Each new row is followed by its nearest point in the smallest flat space through zero that holds the last named rows.
In the rows, 128 means zero.

q_430, 5 rows:
[[124  94 159  93 134 138 130 160  99]
 [158 123 136 111 104 148 107 125 117]
 [100 106 129  97  70 122 119 164 157]
 [123 126 157  88 123 128 177 138 128]
 [152 119 147 121  91 116  85 151 123]]
New rows:
[ 59 124 114 202 142 104 140 109 104]	[ 82 130  99 176 174 103 129 129 138]
[154 163 149 153 127 192  78 130 135]	[166 132 117 138 118 152  88 107 114]
[131 107 128 170 157 178  99 114 104]	[136 111 107 148 163 161  95 114  97]
[109 135 147 135 163 108 117 120 117]	[122 128 136 145 159 110 130 134 115]
[145 130 132 119 138 125 112 140 129]	[139 126 137 128 128 125 116 133 119]
[133 126 134  82  86 136 152  88 113]	[146 133 136  89  98 155 154 114 134]

q_611, 5 rows:
[[154 157  98 139 138 114 146  83 159]
 [146 189 133  94  91  73 118 119 111]
 [179 233 189  84  98  95 129 180  92]
 [173 129 104 125  78 100 188 167 166]
 [153 155 139 161  84 130 137 215 153]]
New rows:
[130 112 135 129 154 109 136  79 171]	[133 121 105 130 148 128 141  83 143]
[115 158 198 110 132 168 193 132 115]	[157 140 171 101 157 154 158 151 107]
[130 197  81 110 102 106  99 133 119]	[134 184 119 129  97  87 102 119 129]
[129  88 129 125 136 124 148 152 151]	[130  92 122 129 123 139 153 146 138]
[172 158  97  98 114 155  76  89 156]	[137 165 115 135 135 113 118  93 138]
[188 120 136 135 115 126 105 134 104]	[138 143 138 123 123 125 131 141 124]

q_411:
[[133 103  81 109 145 127 155 108 142]
 [ 83 123 115 128 110 135 130 121 117]
 [150 168 158 118 128 113 168 131 135]
 [134 114 143 146 113 114 146  94 120]
 [145  88 157  88  76 151 114 122 135]]
New rows:
[122 135  81 148 109 168  49 144 124]	[104 107 107 137 136 153  59 159 121]
[192  98 204 174 152 174 109 126 156]	[203 109 181 152 130 121  88 128 131]
[168 128 124 122  72 161 142 159 158]	[152 122 148  88 106 143 128 140 142]

q_31 (5 x 9):
[[193 120 170 137 110 149  99 123 162]
 [182 120 140 117 112 151 112 115 111]
 [169 108 118 100 131 182 129 155 146]
 [142  70 147 162 148  65 140 152  77]
 [228  89 163 121 118 116 143 124 125]]
New rows:
[132 171  99 143 125 110 113 160  91]	[109 130 118 132 129 126 119 124  97]
[175 165 132 159  97 148 177 169 108]	[160 119 130 114 125 132 141 127 128]
[160 166  96 175 169  86 105 164 114]	[118 112 138 150 136 106 121 138 116]
[122 103 170 136 121 155 119  99 108]	[142 125 141 139 119 134 102 120 111]

q_413:
[[115  99 165 145  78  61 168 226 107]
 [122  77 152 122  77  89 164 132 126]
 [171 145  90 108 120 124 155 189 128]
 [152  87 112 105 136 145 158 138 175]
 [ 88 130 117 133  82 133 179 182 136]]
New rows:
[188 121 154  92 118 115 148 124 155]	[177  96 121 103 126 111 140 126 138]
[114  98 156 160 183 104 154  74 137]	[115  90 164 138 150 125 108  91 145]
[100 152 149 170 144  86 110 153 129]	[102 141 160 158 141 110 106 160 110]
[107 107  85 154 115  88 173 122 119]	[118 118 126 123  91 118 155 133 124]
[100  75 203 138 131 127 136 140  72]	[ 97  93 184 153 118  89 120 133 117]
[ 92  75  99 197 137 159  97 129 172]	[ 86 105 146 144 156 160 127 126 170]

q_711 (5 x 9):
[[202 130 108 229 133 120  96 176  85]
 [141  81 120 201 107 158 161 157 126]
 [162 165  94 172 117  74 139 150 125]
 [164 149 123 149 144  99 100 149 105]
 [184 121 127 203 129 157  47 133  71]]
New rows:
[148 176 151  58 107 103 151 122 136]	[115 167 124  76 141  96 137 119 146]
[102 126 119  89 127 156 172 114 169]	[ 97 131 122  91 127 157 173 116 166]
[166 138 157 101 119  96  90  93 143]	[126 146 136 106 129 100  90 107 113]
[130 112  62 126  93 134 111 184 143]	[140 133 111 155 120 131 145 139 134]
[102 115 138 153 118 126 126 105 147]	[112 111 129 137 104 130 132 111 130]

q_183:
[[223 154 110  99 141 106 128 193 124]
 [152 119 117 128 130 159  87 139 136]
 [152  89 146  95 148 139 109  87 138]
 [146  60  97 104 132 141 187 164 139]
 [137 124 124 151 136 155 166  93 101]]
New rows:
[144 103 119 109 124 126 136  86 202]	[129  87 138  98 138 128 123 109 144]
[135 155 128 127 123 133 104 107 134]	[134 148 138 133 130 131 101 114 124]
[133 126 138 160 141 104 181 148 163]	[122 128 121 127 125 108 173 146 123]
[189 136 185 105 119  96 126 111 123]	[176 146 155  94 149  94 123 106 122]

q_562 (5 x 9):
[[100 173 174 141 156 114 144 160 132]
 [150 131 110 159 142 129 160 171  94]
 [128 137 146 144 157  93 116 129 187]
 [111  90 153 131 116 114 130 138 104]
 [164 170 175 130 114  82 148 126 167]]
New rows:
[128 130 142 130 202 113 169 112 132]	[121 142 134 148 158 117 132 149 143]
[142 178 121 128 120  70 136 115 195]	[163 170 144 131 134  94 128 113 194]
[125 139 126 162 156 126 152 149 100]	[126 137 125 152 150 129 148 165 107]
[182 123 173 155 106 120 144 176 126]	[166 128 154 150 113  91 163 156 116]
[187 144 118 130 177  99 134 166 109]	[165 144 112 161 148 113 155 162 129]
[110 147 134 106 130  97 164  82 114]	[126 145 150 112 111 126 131 117 127]

q_420 (5 x 9):
[[ 50 134 123 140 118 155 136 130  78]
 [153 113 138 154 137 139 137 114 171]
 [133  83 185  89  93 104 177 138 128]
 [145 151 175 164 138 138 121 144 126]
 [ 85 143 151 117 143 140 107 148 173]]
New rows:
[152 122 104 152 114 151 153 155 149]	[144 118 123 147 131 135 136 114 141]
[122 142 154  77  85 164 131 190 134]	[103 134 168  90 119 113 126 158 128]
[151 176 117 144 105 189  85 141  84]	[133 172 118 162 142 138  99 136  82]
[201 171 129 105 136 116 118 130 180]	[196 144 131 115 147 102 100 137 174]

q_474:
[[161 130 140 149 131  51  48  97 141]
 [138  93  58 140 108  87  91 161 127]
 [136 102 100 175 151  94 115 128 154]
 [166 137  88 128 173  68  56  60 170]
 [155 123 100 154 139 121  78 158  98]]
New rows:
[139 100 108  83 100 119 146  94 151]	[114 124 104  86 106 111 141 105 155]
[164 137 103 154 128 116 114 122 176]	[137 119 105 145 148 104 112 113 150]
[ 89 151 139 118  96 179 179 104 148]	[ 99 136 148  97 119 163 189 116 141]
[ 86 107 125  88 130 114 116 146 125]	[120 122 116 106 102 121 131 134 128]
[157 161 121 112 173 144  84 121 118]	[158 157 118 118 166 147  86 109 109]
[ 96 142 173 172 145 103 147 143  81]	[126 126 182 171 128 131 136 149 113]

q_762 (5 x 9):
[[152 160 146 106  61 134  94  95 159]
 [132 156 119  88  90 117 215 136 144]
 [122 131 138  90 105 125 123 159 126]
 [109 178 133 131 168 183 137 120 148]
 [136 142 105 113 139 111 120 152 102]]
New rows:
[163 105 139 155  98 154 107 143 108]	[133 109 137 135 115 120  99 122 127]
[ 97 142 166 157 136  90 122 173  77]	[118 106 123 121 148 116 117 163 103]
[ 89 103 173  79 107 178 126  95  85]	[104 114 165 110 113 153 119 142 149]

q_925:
[[111 152 122 145 153 123  95 118  74]
 [ 43 107 137 171  85 149 136 123 129]
 [ 95 159 154 120 122 132 122  84  98]
 [109 144  77 222 108 136 133 116 111]
 [ 90  70  96 118 106 111 149 181 174]]
New rows:
[129  83  91 137 135 123  50 140  70]	[113 116 108 148 167 120  82 167  82]
[ 93 135  69 119  99 118 125 131 112]	[ 88 132  83 133 120  99 136 126 120]
[106 121 135 119 138  91 103  80 153]	[108 139 129 105 123 116 133 111 123]
[112 136 134 140 138 154 121 161 110]	[117 117 137 145 136 139 109 143 113]
[114 100 116 150 152 138 115 169 180]	[127  87 117 145 127 134 126 174 149]
[147 139  95 122 150 124 208 207 104]	[152 113  85 126 139 106 133 160 144]

q_674, 5 rows:
[[163 105 112 107 108 162 142 137 108]
 [137 137 131 128 111 109 133 128 147]
 [129 138 167 143 104 133 128 125 139]
 [149 104 156 147  99  89 126 100 134]
 [117 176 124 103 110 143 148 112 165]]
New rows:
[125 176  99 133 188  99 169 130 146]	[101 162  90 115 159 102 128 134 153]
[112  81 142 101 122 151  49 125 121]	[125 101 140 140 141 144 118 122  98]
[ 84  99 104 110 124  99 149 125 162]	[122 135 104 118 138  98 131 112 143]
[161 149 143 120 172 138  81 157 145]	[120 139 128 138 142 131 119 166 128]

q_781:
[[144 128 116 202 111 171  65 179  77]
 [171 131 121 127 162 131 107 153 145]
 [120 130  87 178  91 117  92 101 166]
 [ 55 146 115 170 113 166  74 147 107]
 [200 108  63 214 113 190 147 126  93]]
New rows:
[168 135  86 118 140 175  98 162 122]	[161 132 105 149 163 163 108 158 126]
[133 137  88 108 154 152  92 174 135]	[133 142 114 132 170 154  95 159 140]
[134 127 173  84  96 100 158 126 171]	[131 123 159  86 118  79 148 109 146]
[125  77  85 101 135  78 150 171 156]	[147 127 129 109 139 107 134 119 155]

q_696:
[[110 144 152 115 152  88 124  86 100]
 [138 125 153 192 113 123 127 124 209]
 [107 120 120 165 148  99  97 127 105]
 [153 129 145 132 136  74  92 175  95]
 [103 148 162 144 146  51 127 115  66]]
New rows:
[126 135 112 148 118 132 181 105 115]	[103 135 128 140 113 139 170 115 119]
[131 125 102  60 137 120 126 139 173]	[156 127 126  80 133 150 116 124 147]
[123 117 130 174 126 103 118 156 127]	[124 122 130 175 124 105 116 155 126]
[143  92  54  64 134 198  98 151 113]	[143  99  57  67 138 204  97 153 111]

q_601:
[[173 132  92 136 150 115 108  28 162]
 [114 109  74  92  92 119 174  64 176]
 [196 139 143  62  72 161 121  94 155]
 [ 98 156 144 122 104 110 124  70 185]
 [100 153 105  42 115 150  89  81 186]]
New rows:
[144 158 141 117 114 132 136 141 137]	[138 137 149 118 109 135 126 133 132]
[120 128 136  75 127  79 117 125 143]	[111 137 126 103 119 133 120 119 147]
[133 148 133  90 133 151 133 146 188]	[119 141 133  87 109 143 115 125 148]
[134 117 155 149 160 165 136 129 135]	[138 131 138 143 138 127 119 134 117]

q_169:
[[161 108 191 132  76 118  91 128 128]
 [141 107 126 117 175 105 152 165 101]
 [117  64 167  85  95  47 150 133 125]
 [159 115 149 133 118 106 153 152  84]
 [195 101 226 130  94 106 101 102 123]]
New rows:
[ 97 135 136 133 134  79 117 108 202]	[ 96 111 131 101 131 112 113  94 177]
[131  93 148 124  75 127 170 136 123]	[128 114 142 124  80 100 147 129 108]
[104 163 109 104 112 165 195 120 150]	[101 153  88 133 120 135 162  99 128]
[168 137 158 131  99 180 117  77 120]	[165 154 161 153 103 155 114  83 130]
[162  99 127 167 126 110 142 113 115]	[153 127 146 133 126 119 146 121 108]

q_202:
[[132 130  93 123  56 141 141  97 115]
 [135 134 148 121 129 133  73 102 112]
 [123 139  97 122 151  77 192 122 184]
 [ 80  91 121  99 118 126  99 142 107]
 [136 107 125 146 149  78 139 164 142]]
New rows:
[111 123 138 170 141 118 192  79 192]	[136 157 111 127 147 112 185 111 172]
[100 127 105 127 131 116 130 130 112]	[109 115 117 116 123 120 130 132 128]
[111 100 159 110 110 157 143 201 143]	[102 101 132 132 135 154 148 183 110]

q_824:
[[177 110 127 130 108  84  96 120 114]
 [129 167 158 115  81 175 129 121 101]
 [144 172 132  68 168 150 127  84 119]
 [166 107 116  71 113 159  67  83 164]
 [165 123 189 123 117 148 125 115 104]]
New rows:
[190 100  87 106 158 142 142 111 136]	[152 112 120 102 159 116 108 104 145]
[155  95 157 127 163 165 154 126  90]	[143 115 182 128 158 144 145 121 119]
[ 89 183 179 137  90 112 183 145 140]	[ 98 165 149 152 110 145 167 151  96]

q_7, 5 rows:
[[119 101 155  65 173 121 119 119 109]
 [130  76 121  50 125 125 129 186 137]
 [153  72 162  64 120 155 133  74  97]
 [ 99 133 111  81 139 122  79 167  93]
 [118 123 149  75  74  52 155 165  36]]
New rows:
[117 106 177 167  96 148 166 105 172]	[156 115 141 160 114 137 171  99 161]
[146 147 169 128 164  92 137 138 134]	[119 136 151 129 164  94 151 128 131]
[ 92 179  79  94 117 106 113 113 108]	[105 155 116 126 124 117  95 142  91]
[137 158  93  88 123  88 160 178 114]	[116 130 121 110 114  85 142 186 117]
[ 88 165 110 123 150 169 147 166 178]	[117 137 104 142 157 137 115 164 176]
[ 88 165  92 127 124  86 115 106 160]	[112 157 119 152 142 115 118 142 130]

q_512, 5 rows:
[[ 91 111 100 129  98  72 123 106 120]
 [132 159 107 199 160  95 165 101 122]
 [155 157  96 129 119  98 133 108 162]
 [142 126 104 189 156 110 195 159 159]
 [131 117 152 108 133  92  73 176 133]]
New rows:
[122  88  98 112 117 143 107 134 104]	[107 104 130 107 109 134 122 131 119]
[ 88 130 114 161  92 197 166 119 159]	[118 111 111 131 115 177 187 112 131]
[109 149 103 154 155 104 164 108 119]	[120 140 109 170 139 107 157 105 121]

q_389, 5 rows:
[[119  88 166 157 118 185 123 112 166]
 [176 157 121 134 139 132 134  95 153]
 [139 161  62 137 116 129 146 106  90]
 [114 154 131 180 135 154 158 143 142]
 [126 132 181 150  99 186 139 106 126]]
New rows:
[188 156 115 174 112  83 152  87 144]	[178 174 105 139 142 125 143  98 146]
[124  65 141 146 139 189 103 138 121]	[102  72 140 142 113 169 115 121 144]
[103 125 153 153 162 148 136 131  85]	[103 134 144 144 118 142 140 145 113]
[104 124 157 111  67 108 138 104 150]	[126 118 158 113 112 138 120 121 117]
[123 133 171 109 121 151 136 118 127]	[130 131 173 122 114 144 127 121 123]

q_722 (5 x 9):
[[127  80  87 183 136 146  89 104 117]
 [125 133 129 100  84 131 127  94 128]
 [ 91 100 134 138 140 105 106 121 106]
 [153 154 118 217 153 133 168 163 156]
 [181 192 112 116 111 160  98 141 157]]
New rows:
[118 172 179 127 173 157 168 172 177]	[146 171 154 125 161 119 173 183 147]
[168 172 101 151 100 132 105 128 127]	[155 170 111 151 105 145 102 124 148]
[160  79 155 156  92 136 171 142  91]	[129  95 123 143 124 134 178 115 129]
[146 120 173 100  79 133  90 107 113]	[121 137 131  89  93 128 101 101 122]
[170 167 105 154 133 117 135 146 143]	[157 165 120 157 132 140 132 149 150]

q_282 (5 x 9):
[[ 64  57 136 129 156 115 175 188 152]
 [126 130  98 135  99 134 127  61 164]
 [120 107 154 125 190 125 126 171 124]
 [164 134  71 163 127 138 133 121 131]
 [ 88 149 142  91 152 139  95  91 148]]
New rows:
[156 119 179 101 133 178 136 178 109]	[139 129 170 120 141 119 126 170  97]
[111 113 157 108 125 172 144 143 115]	[107 123 149 113 127 123 132 146 122]
[130  95 110 148 128  77 175 155 114]	[134  89 121 154 117 116 166 165 127]
[173  97 158 115 125 113 106 132 178]	[152 104 163 138 140 116 130 107 141]
[ 97 160 179 133 172 177 107 112  87]	[119 157 161  97 167 135  91 129 115]

q_914:
[[164 158  53 112 195 162 119 121  66]
 [190  54  77  83 170 132 169 142 163]
 [146  75 115 142 100  95 202 117 136]
 [125 139  60 122 113 149 137 174 132]
 [192  87 115 149 107 140 136  83 120]]
New rows:
[ 97 133 123 179 134 126 132 169 165]	[ 98 137 126 128 105 123 133 159 146]
[101 108 144 136  94 126  98  90 109]	[127 134 157 151 102 127 113 104 122]
[ 90 166 138 105 118  78 155 149 129]	[ 75 148 140 125 130  98 157 153 127]
[ 95 111  81 138 141 118 172  82 144]	[130 114 108 132 131 109 174 126 114]
[135 141 156 116 156 130 164 174 140]	[109 124 132 106 152 114 143 149 142]

q_544 (5 x 9):
[[165  71 111 138 103  87 124 125 144]
 [149 127 154 113 164 103 141  97 104]
 [ 76 147 132 107 117  99  89 126 141]
 [108 165 119 126  83 116 135 144 128]
 [159 131 142 177 109 157 133 126 128]]
New rows:
[153  84 146 146 129  79 176 114 174]	[171  87 126 134 119  89 137 114 128]
[150 150 163  92 123 139  83 114 112]	[118 145 154 129 141 120 114 109 121]
[102 107 121 105  82 171 152 170 149]	[111 127  87 125 102 158 138 169 144]
[ 85  93 142 135 160  78 174 104  89]	[136 122 138  97 156  90 139 107 111]
[ 77 170 165  79 123 134 127 162 128]	[ 73 180 129  96 131 130 124 137 121]

q_791 (5 x 9):
[[ 98 122 115 181  81 166 165  95 152]
 [121 109  78 169 145 123 164 117 162]
 [101  85 164 159 122 113 177 144 101]
 [130 128 125  74 135 121 114 160 143]
 [135 156 150 133 177  73 102  86 175]]
New rows:
[110 128 107 104 197 189  78  85 154]	[147 159  96 116 140 132  96 108 158]
[179 128 174 136 157 163 148  81 164]	[127 146 143 148 132 119 119  94 144]
[109 139 143 113 118 134 167 121  60]	[126 115 154 137 110 139 137 141  80]
[135 112 114 108 102 124 152 124 151]	[115 120 116 118 117 136 141 137 151]
[131 175 102 198 103 153 118 156 218]	[116 146  86 149 110 151 134  91 192]
[140 163 108 105  80  53 116 125 137]	[131 144 134 106 136 118 109 123 149]
